The rows come from 6 hidden closed curves, with some noise, and rows from the same curve form a group. Each curve winds through 6 dimensions. The rows are also pushed far along 4 directions, which tell nothing about the answers.
Known rows, each followed by its group:
[ 53  37  33 -44 -59   8  38  -8  -7  10  44 -15 -53  27] -> Fub
[ -7  27 -12 -12  16  18  15  45  -2 -14  29  34  29  21] -> Dazo
[ 86  12 -35  -8 -63 -19  26 -70 -42  16 -41   5  21  25] -> lavo
[ 38  28 -22  -4 -38  -2  25 -16 -13   6   7   2   8  13] -> Dazo
[-20 -50 -34  31 -30 -21  13 -25 -40 -42 -37   0  23  -7] -> lavo
[ 37  36 -19 -31 -10  -2  27   4 -14   6  20  31  21   9] -> fetu
[ 39  44  10 -34  45   2   2  39  -1  19  31  30  51  34] -> fetu
[ -3  35  37 -14  -1  35   4  24  30  17  42   0 -71  -3] -> vetun
[-59 -39  21  37  14   7 -45   1  32  -3 -16 -31 -39 -26] -> Fub
[  2  -8  -9  -5 -24   2   4 -11   0   3  -9   1 -12  -3] -> vetun
[-23  13 -12  19  48  -3 -32  15   9  28   8  22  29   5] -> lavo
[ -2  12  26 -18  26  12 -29  25  29  21  11  12  16   8] -> San
[ 43  66   5 -45 -15   3   9 -16  24  27  46  -1 -56  16] -> lavo
[ 32  -8  -9 -16 -38  -2  16 -21 -12   3 -22   2   0   8] -> vetun
[ 32   7 -11 -28 -30  -4  34 -33 -11 -18 -11  -5  -7  -3] -> vetun
[ -2  21 -15   1   2   1 -26 -20  29  26  -1  -3  -6 -16] -> vetun
[ 14  44  40 -34  12  39  41  30   8  17  49  15 -81  17] -> fetu
[-10 -14 -16   8   8  -5  -9 -24  -1 -18 -25  -3   9  -8] -> Dazo
[-16  -5  24   0   1  10 -12  25  16 -12  16 -16 -19   6] -> San
[-7 -5 15 -2 -6 16 -5 -4 11 -2 -9 -2 -2  8] -> Fub
[ 10   1  -1  -6  18   1  11  -3 -20  -2  -9  13  19  13] -> Fub
[ 21  16  -5 -14 -19 -11  23  -1 -13  -1  19  -9  22  18] -> Dazo
[ -7   5   4   3  12   4  24  15  -8  12  18   8 -41 -18] -> fetu
[ 36  35  -4 -26 -42  24  51 -10 -22  -7  22  25 -34  26] -> fetu
[  6  22 -35  -7  54 -12 -34  -6  21  16 -21  15  93   1] -> Dazo
[ 13   2   2  11   6   5  -3  -9  -5  31 -15   4  -3   7] -> lavo
[-22 -18 -12  24 -43   3  37   9 -31 -20  12   9 -30  -6] -> San
[  8  37  -6  -7   2  -9 -29  11  30  21  36  -8  -3 -12] -> Dazo
[ 63  15   8 -34 -24 -11  25  -3 -23   6   4  13   9   9] -> fetu
[  1  33  14 -17   3  15 -17  12  28  11  35   9 -35  16] -> lavo
[ -3 -21  -3   9 -14   8  -1 -21   4 -15 -33 -14 -24  -8] -> Fub
[ 15  -4  -2 -17   8   2  -3  -2   4  -2 -19   8  33   6] -> fetu
[ 25  39 -27  -4  19  -2 -44 -31  47  30 -21 -11  28  -7] -> Dazo
[ 16  12   4 -12 -14  -9   8  -8  10  -1  10 -22 -18  -9] -> lavo
[ 35  32 -15 -12  12 -17  17  -9 -15  22  16  14   9   0] -> vetun
[ 43  21 -22 -18  10  -5  -9 -44   5  17 -36  12  46   9] -> fetu
[-40 -35 -11  20  45 -27 -57  32   9 -19 -14   2  96   0] -> fetu
[-22   9   4  15  26  11 -31  54  18  23  21  25  38   0] -> San
[  2  26 -28   3  25 -22 -32   7  21  14  15  -5  40  -9] -> Fub
[ 31  34 -17  -3   1   8  17  -7 -11  24   3  20  15  12] -> Fub
[ 15  43  12  -9   7  13 -26   0  42  31  21  -8 -19  -7] -> vetun
[-25  -5 -15  29 -15  -3   7   8  -8   0  15   2 -17 -14] -> San
[  3  16  15 -28   6  29  46   6 -17 -12  17  29 -43  21] -> lavo
[ 38  -1  13 -26 -19 -16  -2 -12  -6 -13  -5 -15   8  16] -> fetu
[-19  -5  24  -3  13   6  16  73 -19  -5  50  27  -3  16] -> vetun
[11 20  1 -8  2  2 11  3  5 17 12 -5 20 13] -> Dazo
[ 91  57 -10 -46 -36 -14 -11 -69  31  51  -9 -21 -21   4] -> vetun
[-21  24  16 -14  75   0 -39  46  31  18  33   5  26   3] -> Fub
[ 12   8  10 -26   9   2   1 -13  16  -3  -4 -12  -8   3] -> San
[-18   7   9  -5 -15   3  10  18   9 -13  37 -14 -55  -9] -> Fub
[ -5 -13  18  -5  16  21   2   1   9   7 -23   5  -9   0] -> vetun
[  9   3   2  -4 -17   9   3  23  -2   3   7  10   7   3] -> San
[ 44  40   1 -41  -9   1  34 -16 -16  -9  25  12 -19  20] -> Dazo
[  8 -17   7 -11  -2  -4   2 -16  -8 -14 -21  -9   0  -1] -> San
[  4   4 -14   8 -37   0   2  -9   9  -6  -1 -12  -8 -15] -> vetun
[-13 -14 -16  14  -7  -5  20  -7 -30 -21  -6  17  20   5] -> Fub
[-12 -11  -5  33 -31  -2  11 -15  -8  10  -3 -20 -27 -11] -> Dazo
[  4 -20 -18 -16 -25  -7  19   1 -29 -55 -12  21  46  24] -> lavo
[ 47  -8  -8 -16 -58 -21  48   1 -58 -26  11  16   8  12] -> fetu
[ 29  10 -23  20 -17 -23 -26 -48  12  46 -28 -34  17 -14] -> Fub
[ 21  12 -21   4   5 -30 -29 -17   8  10  -5 -20  32 -12] -> San
[  7  24 -15   0   6   1  -3 -16  21  25   0  -7 -14 -16] -> San
[ 22  15 -11 -10 -20  10  24  -6  -6  14  -3  17  -5   0] -> San
[ 12  29 -15  -3  -9  -7 -11   2  20  11  17  -6  12 -11] -> vetun
[  3  20 -17  16  -9 -12  -9  -8   8  21  16  -7  -8 -14] -> San
[  4  12 -28 -14   0  -3  22   1 -13 -30   7  22  36   8] -> lavo
[-12  -1   7  20  11  16 -23   8  29  27 -13  -7 -11 -15] -> vetun
[ 31  12  -8  -9  -2 -23 -64 -38  42  17 -26 -31  27 -14] -> Dazo
[ 35   9 -34  -6 -22 -27  21 -50 -23   1 -16 -12  13  -5] -> Fub
[-2 -6 11 -6  9 15  3 20 -7 -3 -6 18 41 25] -> Fub
[-38 -10 -40  32  28   2 -14  30 -14 -11 -10  40  89   9] -> fetu
[-25 -15   3  23  19  18 -20  18   6   9 -18  13  27   0] -> Dazo
[ 47  53 -12 -37 -10  -1  15 -45  21   5  10  -7 -26  -1] -> lavo
[ 99  61  17 -70 -26 -18  -1 -41  16  19  21 -19  -9  27] -> fetu
[ -9 -27 -16  20 -31 -10  18 -14 -18 -13 -21 -18  24   1] -> Dazo
[ 32   9   9 -18  12  -5  -2 -20   7  11 -18 -12  19   3] -> lavo
[-25 -21   0   2  -4  22  16   2 -10 -14 -13  19 -21  12] -> lavo
[-37 -38 -26  39  25  -5 -22  -6  -1  -6 -48  -6  35 -25] -> San

New rows. What belongs after each?
[ 17  12  -8  -4  15 -24 -30 -15  13   9  -2 -21  20 -11] -> San
[ 22  -4  -3  -6 -34   8  -4 -48  14  14 -33 -14 -42   5] -> lavo
[-18  21  14   9  27   6 -25  43  12  25  37  15  40  17] -> Fub
[ 39  12   5  -5 -16   2 -11 -43  14  36 -32 -25  -4   2] -> Fub
[ -5  -7  16  -1  -7  15   8  15  -6 -12   4  14  10  24] -> San
[-10 -14 -11  10 -32 -10   2 -32   3 -14 -12 -19 -13 -12] -> Fub
[  6  32  -3  -3  13   8  -9 -16  23   5   8   2 -15  -7] -> lavo
[  1  10   0  -1 -14  10   2  31  -9  -5  24  25   9  27] -> lavo
[-24   9  12   0  34 -12 -19  31   7   7  38  -6   6  -1] -> Fub
[ 12 -16   4 -11 -32  -3 -13  -7   4 -23 -14 -10  -5  -2] -> Dazo
[ 23  32   6 -11  14   6 -10 -10  24  40   0  -9  19   7] -> Dazo
[-29  -7   3 -13  19  30  12  32  -1 -39   5  29  -3  12] -> Dazo
[ -5  20 -27   2   7 -10 -12 -19  18  -9   5 -13  -9  -9] -> Dazo
[ 22   3 -23  18 -22 -20  10  -6 -31   6  -3   5  61  14] -> Dazo
[ 17  43  33 -28  12  41  -8  10  37  44  20  16 -51  11] -> vetun
[  4  -6   4  14   3   8   2  -4  -9  24 -16   5  -3   6] -> lavo
[ -1 -17   4  14 -40  -6   2   3 -16  -4   1  -9  23  13] -> Fub
[  1  23   4 -13  38  11   2  11   9   9   9   6  -1   0] -> San
[ 22  48  12 -12  31   6 -12   9  28  30  25  -3   6  -5] -> lavo
[  7  26 -19 -10  33  -4   6   6 -14  -1  11  36  55  16] -> Fub
[ 22  -5 -28 -10 -10 -21 -22 -35   5 -23 -32  -3  57  10] -> lavo
[-17   3  12  23   3   0 -38   3  26  32   8 -19   4  -4] -> Fub
[-75 -30   3  33  51  12 -58  37  38  12  -8   3  15  -7] -> lavo
[ 18   6  24 -22 -18  27  40 -22  -4  -9  -7  -4 -59  -3] -> vetun
[-22   5 -16   4  27   4 -15 -21  30   5 -17 -13  -8 -19] -> Dazo
[-17   6 -37  11  14 -13  -9   9  -4 -27   9  10  37   2] -> Dazo
[ 26  50 -11 -20   5   0  12   7   8  31  33  13  10   2] -> Dazo
[-18 -28 -14  20  15  -4 -28 -10  10 -10 -40 -11  24 -12] -> Fub
[ 18  50 -12  -5  32   4 -15 -11  34  35   8   1  13 -16] -> vetun
[-45   1  40  -5  19  41  25  91 -13 -18  60  51  -7  34] -> San
[  9  17 -23  -5 -10 -18 -26   6  19  -1  13  -8  33  -6] -> Dazo
[ 10  -5   1  -4 -26   0  25  12 -30  -9  11  25   6  11] -> San
[-20  -2  -4  33   2  -6 -12   0   3  21   4 -14   6  -9] -> Dazo
[ -1 -12  -9  10 -12 -23   0  -5 -19 -10   5 -10  17   0] -> Fub
[-47 -40 -29  43  14  -9  -7  -7 -20 -22 -31  11  44 -12] -> Fub
[-19 -34  -3  21 -10  18  15  22 -28 -16 -26  24  41  13] -> Dazo
[-59 -44 -32  49   6   5  -1  14 -19 -42 -27  23  42 -10] -> lavo
[  1   1   3  -4   5   7  14 -10  -3 -13  -7   2  -3  -8] -> vetun
[ 30  -8 -21  13 -24 -31 -29 -50   2  15 -36 -17  37 -10] -> San
[ 14 -22  -3 -13 -42   2  36 -54 -19 -36 -32 -21 -41   8] -> fetu
[-27 -18   0  13   4  -8   9  22 -16 -21  15   4   1 -11] -> vetun
[-14  11  -9  11 -12   1 -14   2  26   5  11 -15 -15 -23] -> vetun
[ 39  31   2 -23 -15 -12   2 -22  18  14  11 -25 -13  -5] -> lavo
[ 17  42  31 -15  -8  25  17  17   5  30  44  10 -38  21] -> Fub
[-15 -38 -14  23  -4 -27 -22 -10 -10 -13 -28 -25  31 -10] -> Fub
[  7   5  -6 -13 -19  10  47 -10 -18 -36   2   6 -16  -3] -> lavo
[ 47  47  -8 -12   1  -5 -36 -18  32  34   0  -4  36   2] -> vetun
[-29   5   4  21  -4  12  20  31 -10   3  35   5 -20   1] -> Dazo
[-44  -6  16  20  18  11  18  57 -21  -3  41  19   8  11] -> Dazo
[-16 -15 -23  26   0 -19 -12 -58  12  16 -34 -40 -34 -38] -> Fub
[-12  24   1   0  60  15 -20  28  15  30   6  37  47   8] -> San
[  3 -18 -18   8 -47 -17  10  -7 -17 -31  -2 -15  -1  -3] -> Fub
[ 15  34 -16 -23   3 -12  27  12 -18 -11  43  15   8  16] -> fetu
[ 22  12 -11  -7 -33  -1  33 -15 -19  -2   9  13  -4  11] -> San
[  5   5   6   6   9  15 -15  -3  13  24 -19   3  19   3] -> Dazo
[ 11 -33   4  15 -65  -9  30 -24 -31 -13 -14 -26 -51  -5] -> lavo
[-35 -45  -2  12  18  -4  -6   4  -5 -38 -32  -5  39  -8] -> lavo
[ 10  10  -8  -9  25   3  -2  26 -15   9   2  38  71  12] -> Dazo
[-14 -29  25  10 -29  20 -15 -28  29  16 -34 -23 -63 -24] -> San
[ -6 -23   6  20 -15  13  17  -6 -21  11 -21   4 -29   4] -> lavo
[-14   6 -17  12   6  -2 -12   6   2 -15   7   6   6  -2] -> Dazo
[ 17   5 -12 -19   3   1   6 -15  -9 -24 -14  13  17  11] -> Dazo
[ 68  52  13 -56  13   1  -1 -12  21  32   8   8  12  15] -> fetu
[-47  29   6  -3  48   5 -42  61  49  10  57   2  -1 -14] -> Dazo
[ 64  41 -23 -31 -47 -13  29 -10 -15  -4  20   6  24  13] -> vetun
[-17  11   3   2  54  18 -14  23  12  23  -2  33  24  -3] -> fetu
[-13  -8  -7  -5 -14  16  49  63 -57 -56  32  56  33  36] -> Dazo
[-28 -11 -14   9  10  24 -16  21   9  -6 -22  28  51   4] -> vetun
[ 15  13 -15 -17  19   3  10  34 -21 -24   8  40  70  30] -> Fub
[  7 -17  14 -14 -56  19  48  -3 -29 -39   0   9 -23  23] -> Fub
[-36 -15   3  31  20   9  -4  34  -1  -6   2   5  18 -11] -> lavo
[ 17  18  14 -20  17   0 -13  -7  22  13   6 -20 -25  -2] -> Fub
[ 20 -15  12   9  12 -10 -13 -15  -4  19 -27  -8   3  -3] -> vetun
[ 37  37 -26  -1 -14 -22 -31 -38  37  31  -6 -28  15 -22] -> vetun
[  0  13  -7   3  11  -7  -6   1  10  19   2 -10  39   5] -> Dazo
[  9  46  -4 -10   8  15   3  14  21  19  32   7 -13   6] -> Dazo
[ 29  32 -19   3  28 -29 -37 -22  34  50  -5 -20  25 -21] -> vetun
[-26 -18  -5  22  -7   5   7 -13  -9  -3  -6   1 -40  -8] -> lavo
[  8   8  -4 -12  36 -18 -11  -8   9  10  -4  -4  23 -10] -> vetun
[-15  19  34   3  -3  29  13  29   3  20  40   8 -44  12] -> Fub
[-26 -29 -30  44 -26 -16 -30 -32  24   2 -36 -38  -1 -44] -> vetun
[ 36 -16   7 -11 -40  -5   3 -50  -2  -4 -42 -30  -1   6] -> Dazo
[-86 -52  -9  54  19   3  -6  16 -12 -25 -11   4  -3 -22] -> Fub
[ 12  34   9 -21   9  12  17   9   3 -14  31  15 -10   9] -> lavo
[ 23 -17 -22  -8 -41   2  50 -44 -36 -30 -38   7  -1   8] -> Fub
[-60 -38  -3  25  33  -2 -29 -18  22 -18 -30 -26 -11 -18] -> fetu
[ 23 -13 -36  39 -36 -32 -27 -63   2  35 -50 -43  23 -22] -> Fub
[-29  26   3  -8  51  19 -26  64  29  21  32  33  42  -3] -> Dazo
[ 18   1 -13 -14 -15  -3  -2 -28   6 -14 -22 -11  18  13] -> fetu
[ 19   5 -16   8 -17 -24 -23 -20   5  21  -4 -16  10  -1] -> lavo
[ 14  -5  -4  11  -2 -15  11 -22  -7  17 -11 -17 -33 -23] -> fetu
[-21   8  -4  12  34  -5   4  14  -3  18  21  11 -15 -16] -> vetun
[-16 -22  19  13  11  13   4   3   0   9 -17  -8 -22  -7] -> lavo
[  5  -5  14   2 -23  16   8  12  -7  -2   3  16   3  21] -> San
[ 20  28  -7 -13   1 -25 -15 -11  14  10  22 -23  23   6] -> Dazo
[-14   5 -29  10   5   8  13  25 -23 -16   5  43  56  20] -> fetu
[-24  -2   5   7  50  -2 -46   9  36  14  -8 -17   8 -15] -> Fub
[  8  -9   5  10 -42  28  39 -25 -14   3 -21   4 -59  -2] -> San
[  0  23 -34  -6  16 -11  -3  -8   8 -15   8   2  24   1] -> Dazo
[  5  -1   7  -1  -5 -14   3  16 -10   3  22   3 -13 -11] -> fetu
